All rows are made from the same 11 directions, up to rounding. Whole rows:
In the rows, 128 means zero.
[[107 121 149 184 132 132 182 122 138 136 119 140 100  62 129 116  81 179
  114 130 132  97]
 [ 44 111 118 157 110 140  67 154 142 164 112 160 173  86 118 162 143 130
  123 131 132  59]
 [165 119 127 135 149 145 160 109 166 125 104 148 112 128 138 135 140 137
  133  82 115 135]
 [100 160 114 133  70 117  83 129 132 182 153 151 144 123 141 162 116  88
   94 164 195 126]
 [159 162 134 147 112 109 165  64 136 145 136 138 120 109 175 126  57 133
  115 128 193 183]
 [ 61  98  91 163 109 109 164 108  62  92 118 109 134 124 141 135 107 128
  104 135 196  99]
 [152 140 124  92 143 133  84 129 129 108 137 109 121 141 111 116 153 119
  132 135 130 141]
 [123 146 141 108  92 146 143 193 160 174 146 172 124 175  92 183 143 138
  171 131 102  68]
 [ 90 140 101 192  94 104 104 115 122 158 151 159 159 120 184 158 117 130
  130 128 151 132]
 [113 139  96 108 127 128  86 132 113 117 131 112 112 145 120 111 197  88
   92 140 155 113]
 [169  90 113 133 149 114 107 122  72  48 131  54  94 101 101  95 114 117
   97 154 120 161]
 [ 91 140 144 118 127 110 138 143 104 143 132 128 166 154 138 116 119 140
  171 139  90 118]
 [164 150 158 133 159 128  91 121 168 145 138 138 145 108 150 103 125 154
  162 118  63 170]
 [189 142 139 109 170 145 106 139 122  55 176  76  38 105  80  76 143 175
  111 159 147 146]]

The start of a row, then its end:
[ 78 124  80 151 105 115 107 147 106 141 122 142 144 163 148 145 201  86]	[117 121 120  86]
[100 153  88 125  81 126 141 118 117 139 122 141  98 139 114 163 135 100]	[ 96 139 227  68]
[160 127 121  94 141 132  95  76 144 112  88 121 155 112 125 144  93 113]	[140 103 162 149]
[176 185 137 111 139 123 123  83 179 171 126 156 131 142 178 107 144 110]	[134 104 125 181]
[186 166 121 110 109 118 184 114 134 136 140 133  84 177 139 130 130 106]	[126 125 148 150]
[237 110 101 124 116 132 123 146 129  78 142 105  70 155  89 172 126 111]	[136 121 111 144]
[173 131 169 138 111 125 125 120 158 165 145 139 144  92 140 144  47 133]	[127 144 116 190]
[160 107  99 154  82 107  87 162 115 142 122 126 142 136 117 182 124  71]	[130 140  72 120]
[149 201 143  69 105 129 123 144 139 142 158 136 101 166  86 145 104 153]	[181 158 169  89]
[110  93 168  88 133 120 147 156  91 142 106  84 153 120 104  76 122  74]	[ 83 169  67 156]
[ 79 142  90 141 122 136  97 147 131 139 157 150 118 164 151 126 231 112]	[100 123 157 103]
[190 143 172 120 153 139 184 119 174 156 114 133  91 108 133  84 124 126]	[107 118  76 167]
[137 123 116 158 112 120 134 164 106 105 146 120  97 130 101 149 119 152]	[152 144 103  86]
[164 117 152 172 117 138 132 123 167 162 130 136  96  49 133 122  94 117]	[ 59 142 127 162]
[173 138 160 145 115 123 125 144 157 166 160 145 136 123 146 138  94 133]	[141 139  78 181]
[165 115 120  99  94 124 157 146 130 155  88 129 127 159 103 159 132  53]	[112 125  95 116]
[149 161 138 149 126  99 156 140 108 134 151 118 106 142 145  96 123 140]	[153 149  73 136]
[141  78 124 101 128 161  92 133 150 115 149 137 159 154 127 174 142 111]	[107 106 168 186]
[154 143 163 110 153 103 129  88 124 137  90 106 167  98 143  87  65 125]	[159 130  73 168]
[109  77 117 139 123 128 128 124 114 123  58 115 153  82 100 145 104  92]	[106 118 105  87]
[112 153 155  95 121 145  63 156 159 165 157 145 150 121 108 136 133 137]	[138 154 134 126]
[ 96 108 151 131 131 121  91 150 113 135 120 116 172  94 111 125  94 138]	[148 150  81 117]
[137 115 129 116 130 145 143 159 109  89 158  98  65 126  82 113 145 139]	[ 89 159 161 115]
[116 152 113 152 121 111 133 142 117 140 161 138 119 164 162 114 174 127]	[134 134 108 133]
[107 146 166 104 152 140 143 122 163 163 100 152 157 117 128 109 119 153]	[161 111  96 111]
[138  93 129  80 119 160  96 138 149 130 147 135 152 160 117 165 148  93]	[ 94 121 177 179]
[209 112 112  91 121 141 193  91 154 124  51 126  93 136 100 155 114  65]	[ 99  86 143 123]
[ 96 148 132 131  98 116  85 173 134 181 131 151 163 138 120 149 145 109]	[156 149  71  85]
[127  87 124 118 186 159 104 115 150  86 144 135 158 160 160 119 188 158]	[142  73 123 187]
[ 99 123 109 123 163 109 113  94  99  92  66 108 168 119 130 109 125 138]	[181 100  94  86]
[126 120 113 139 105 110 192 109 115 143 113 149 157 179 169 159 110 108]	[150  98 128 143]
[140  97 117 117 125 155 147 126 142 125 112 120  87 110 108 124 164  81]	[ 38 125 176 135]
[117 160 171  69 136 162 135 123 190 165  95 171 152 118  86 160  81 177]	[192 105 152  70]
[125 139 170  86 130 148 146 129 142 132 115 121 113  89  73 125  65 160]	[131 151 167  96]
[198 115  87 133 116 121 147 136 124  97  83 117  86 148  91 166 141  94]	[148 102  84  81]
[ 72 117 127 143 115 149 136 125 165 175  88 175 155  99 130 159 134 124]	[113 102 151  74]
[113 155  94 128 128 129  78 119 135 105 127 146 136 141 117 169 136 167]	[193 107 161  67]
[169 128 158  94 140 126 145 109 137 131 142 126 160 161 151 125  90 131]	[156 118 114 208]
[ 97 136 107 140 133 127 102 144 107  92 139 121 114 126 103 137 139 171]	[163 134 143  66]
[123 152 165 105 109 131 169 160 134 156 118 135 113 118  78 137  77 153]	[160 155 111  68]
[154 130 115  68 131 127 182  98 126 125  61 124 135 177 115 135 135  79]	[143  92 130 111]
[156 117  98 161 112 111 115  72 127 127 133 133 148 124 190 148 107  92]	[ 93 109 177 206]
[ 50 127 127  75 165 141  92 109 121 116  94 131 195 148 125 115 157 146]	[171 102 149  93]
[119  92  84 140 101 168  78 192 153 115 144 154  97 142  74 208 197 122]	[112 116 152  53]
[136 118 143 176 136 141  60 160 147 119 198 129 113  82 131 128 128 178]	[117 154 117 163]
[135 121 145  67 146 155 100 153 126 107 187 103 112 169 112  98 182 118]	[ 87 154 166 191]
[158 192 146 100 144  81  84 103  93 112 138  89 151 131 134  84  73 151]	[207 162  84 150]
[152 185 105 157 128 132 147  94 169 135 151 169  81 141 165 139 149 167]	[145  97 183 118]
[122 141 135 125 132 130 151 127 112 100 148 116  99 123 109 121  99 173]	[142 143 168 109]
[163 132 108 110 130 115 122 130 119 116  85 111 120 142 105 129 147  90]	[146 118  78  98]
[108 133 127 141  97 116  68 153 130 169 127 137 160 104 122 148 123  97]	[123 155  99 110]
[152  66 149 121 166 164 177 118 158 103 108 136 138 130 130 136 122 150]	[125  76 113 170]
[151 141 122 122 170 143  92 118 134  78 194 115  97 152 151  94 181 172]	[126 122 163 188]
[156 168 128 115  83 106 183 146 103 145 134 116  74 148  99 130 101 102]	[119 170 140  95]
[ 48  95 124 108 162 127  86 127  92 103 135 117 209 162 156 107 167 139]	[154 116 120 151]
[109  79  98 157 128 127 170 118  98  95 108 118 123 133 138 138 139 115]	[100 106 146 122]
[127 107 162 124 137 133 195 119 114 118 108 106 107  89 106 100  71 142]	[100 143 140 131]
[117  97 144 103 120 127 106 129 123 153  74 110 169  88 102 125 101  71]	[ 95 142  99 127]
[128 110 115 159 126 126 124 136 142 136 135 160 165 159 162 167 140 141]	[172  90  86 139]
[137 156 130 152 145  94 137  76 107 104 109 118 149 104 154 116  50 177]	[198 118 118 128]
[149 165  78 179 117 109  70 108 148 134 130 153 117 121 163 152 164 123]	[147 106 124 106]
[106 130 170 110 141 162 173 126 185 176 130 178 152 138 148 132 128 157]	[135  97 138 145]
[116 100 106 161 119 145 181 125 149 135 155 176 137 186 183 172 164 139]	[126  76 159 159]
[167 144 100 140 152  93 156  60  84  77 126  84 100 138 177  71 128 111]	[105 123 156 192]
[ 63 142 149 150 129 135  85 144 127 131 183 143 149 100 131 132  99 205]	[156 155 168 113]
[ 97 133  96 135 155 102  97  92  91  97 108 107 160 138 164  95 159 121]	[146 113 120 131]
[148 109 144 120 156 123 135 145 117 106 133 114 147 156 131 112 134 145]	[172 117  50 155]
[163 121 136 122 123 120  79 172 140 153 131 128 153 146 120 137 156  92]	[149 134  23 144]
[134 120  80 158 170 122  90  90 116  64 132 119 131 145 170 118 179 154]	[155  82 133 147]
[ 86 151 129 163 113 121 121 133 123 145 166 144 124 113 149 125 122 159]	[124 150 161 117]
